The rows are grouped in 3 different ways at once. Each group adds its own fixed numbers to the row, and there is some noise. The rows also spread widely along 5 directions, which tell nothing about the answers.
Some rows, each with its group in each grouping after it:
[ 17   9 -13  -9  12   4   5  -4  16  25  11  21  -3 -26   7  -5  -5   6
  -2  11] : fam Z911 petob
[ 14   1  20  -2  30 -17   3  -5   3   5  -4   4  -9   8  11  -7   0   2
  11   8] : zinu Z185 Bevi
[ 33 -29  33  -6  12  -1  -6 -14 -10  11 -33 -15   8  -5  20  14 -18  18
  19 -12] : rumef Z501 petob
[  0  28 -18  -4   3 -15   3   7  12   4  19   4 -15   7   9 -11   3   3
   8   8] : reda Z185 Bevi
[  3  12 -14  -1   6  -2  -5  15   7   6   1   6  -2   8  14  -1   8   4
   2  -3] : zinu Z501 nupit
[-16   6 -30   7  -7  -8 -11   4  -3  19   9  18 -11   0  16  -6   7   1
  -6 -10] : reda Z911 nupit
[-17   0  22  19 -19   7  11  -6 -29 -19   2 -28  -5  19  -5  -2   1  17
   0 -12] : Ren Z501 Bevi
[15  9 17 -5  7  8  9 -4 -1  8 -2 -3 -8 -3  8 -1 -1  3 16 13] : Ren Z911 nupit
[-15  23 -27   6   0  -5   4   0   5   7  27  15 -14  -1  -4 -12   4   4
 -17   1] : fam Z501 petob
[ 20  -5  16  -7  18  -9   3 -10  -4   6  -8  -1  -7   6  11   1  -7   7
   4   1] : rumef Z501 petob
[-31 -31  24  26  16 -19  -4 -22 -34   2  -8   8  -9  15  -4 -13   6   9
 -29 -15] : zinu Z501 Bevi
[ -2 -19   7  10   0  -6 -16  -6 -20  12 -24   0  -2  15  18   9  -8   6
   8 -26] : Ren Z501 nupit
[-18   5   2   7   8  -8   7 -10  -6  10  13  15 -13 -10  -9 -14   5  13
 -24  11] : reda Z501 Bevi
[-23   9 -12   8 -16   5   3   1 -13   4  12   3  -8  -2  -4  -7   7  14
 -20  -8] : reda Z501 petob
[21 -1 16 -7  6  8 12 -9 -3  6  1 -9 -2 -8  3 -3 -4  6  5 11] : rumef Z911 petob
[ -7 -18  20   3   0   1   1 -12 -20  12 -11   4  -3 -17  -4  -1  -2  22
 -16  -3] : reda Z501 petob
[-8 -4 -3 13  2 -5 -1 -9 -3  4  5  3 -2 -1  3 -6 -6 17 -5 -7] : fam Z501 Bevi
[-11   3 -25   5  -5   8  -4  -2   4  18  11  15   0 -18  -2  -5  -4  10
 -23  -9] : fam Z501 petob
[ 11  15 -15   3  -1   0   8   2  14   6  14   3  -1  -9  12  -4  -4  10
  10   2] : fam Z911 Bevi
[  0  10  17  -3  15   1  17 -12   0   9   8  10  -8  -9 -10  -9  -3   9
 -13  24] : Ren Z501 Bevi
[-13  -1   5  11  -2  -6   8  -9 -11   4  10   2 -10  -6  -1 -10   4  12
 -11   4] : reda Z911 Bevi

New rows. What belongs after each?
[  4  -6  23   9   1 -18   4  -6 -25  -9  -7 -13 -18  19  11   0   2  19
  10 -11] : reda Z501 petob
[ 23 -14  12 -12  15  -1  -1 -10   3  17 -15   2   3 -12  11   4 -13   9
   1  -2] : rumef Z501 petob
[ 13  17 -15  -4  -3  -7   1   7   0   2   8  -8  -8  14  13  -1  -2   5
   7  -8] : rumef Z501 petob
[ -1   2  -6   8   0   2   4  -5   7   8   4   5   3 -13  -1  -3  -5  17
  -7  -2] : fam Z501 Bevi
[  4  14  12  -2  15   0  13   2  -4  -3  11  -1 -10   3  -4  -9   8   9
  -7  14] : zinu Z501 petob
[-17  -9   8   7  -3   6  -3 -13 -13  11  -6  -3  -1   0   0  -7  -8   5
  -6 -10] : Ren Z185 Bevi
[  4 -20  30   7  29 -23   3 -24 -13  10  -8   6  -9   8   4  -8  -7   9
  -9   4] : rumef Z501 Bevi
[ -9   7 -11   6  11  -6  -3  -3   5  13  13  18 -12  -3   1 -11   1   4
 -13   4] : fam Z501 nupit
[-19 -31  24  16   6   0  -4 -24 -29  10  -4  -2  -8   3   0  -9   1   3
 -19  -8] : rumef Z911 nupit
[ 10 -13  -7   9   8  -9 -13  -7   3  20 -10  13  -2  -4  25   0  -9   7
  11 -16] : fam Z911 nupit
[  5  -5 -33  -7  -1   5 -17   5  16  42 -13  28  11 -32  23   7  -5   5
   0 -10] : reda Z911 nupit
[ 35  15  20 -17   8  11  18   2   9  -2   0 -17   0  -7   3   3  -5  13
  17  21] : rumef Z501 petob
[ -4  16 -13   5 -11  -7  -3  12  -5   1   5  -5 -10  11  13   0   7  12
   7  -9] : reda Z501 nupit
[  0 -12   2   6   9 -13  -9 -13  -3   9  -6  -3  -4  12  13  -7  -9   1
   3 -15] : rumef Z185 Bevi
[ 11 -10  26  -2  21  -4   9 -16  -3  10  -5  -1  -4  -6   0  -5  -7  12
  -6  12] : rumef Z501 Bevi
[  0  -5  17   3  25 -19  10 -21 -16  10  11  11 -25  10   2 -17  -1  -4
 -11  11] : rumef Z911 petob
[ 18  10  18   1   6  -3  12  -2  -2 -12  11 -21 -14  18  12  -7   6   3
  22  10] : rumef Z911 nupit
[ 23  42 -24 -18  -2  -3  11  20  20   6  15   4 -11  -5  13   2   4  10
  16  14] : reda Z501 petob
[ -1  27 -33  -6  -9  -3   0  16   7  11  16  12  -8  -3   7  -2   4   7
  -6  -4] : reda Z501 petob
[-15   0 -19  10  -5   0  -8  -7  -5  11   9   6  -7  -2   3 -10  -4   4
  -9 -17] : fam Z185 petob
[  7 -17  28  12  14 -20   1 -17 -21  -2  -8  -3 -15  15   8  -3  -6  15
   6 -11] : fam Z501 petob
[  0 -31  35  10   6   5   1 -20 -20   7 -14 -15  -1  -1   7  -2  -3   8
   0  -6] : rumef Z911 nupit
[  9  -7   1   0  12   3  -6   4   2  16 -10   7   5  -8  18   2   5   4
   7  -2] : zinu Z911 nupit
[-22  -6   0  14   9  -8   2 -18 -16  10  13  16 -13  -5 -11 -16   0   9
 -31  -1] : fam Z501 petob
[ 16  16   4  -7  -6  12  12   4   0  -5   7 -17  -1  -2   0  -1   0  10
   6   6] : rumef Z501 petob
[-21   3 -13   8 -11  10  -3  -2  -9   4  11  -6  -3   4  -4  -9   4   6
 -22  -9] : rumef Z501 nupit
[ -6  -6 -10  15 -18  -9  -6   4 -12   5  -5  -7   0   5  20   3   2  13
   8 -23] : reda Z911 Bevi
[23 10 -9  2 -4  2 -3  9  8  5  2 -9 -2  1 23  4 -4  9 30 -7] : fam Z911 nupit
[-16   6   0  12   9  -3   3  -8  -4   3  15   9 -15   1  -6 -14   4   6
 -17   4] : fam Z501 nupit
[  1  -1  12   7  -2  -7   4  -5 -12  -1  -7  -8  -6  15  11   2  -5  11
   8  -8] : Ren Z501 Bevi
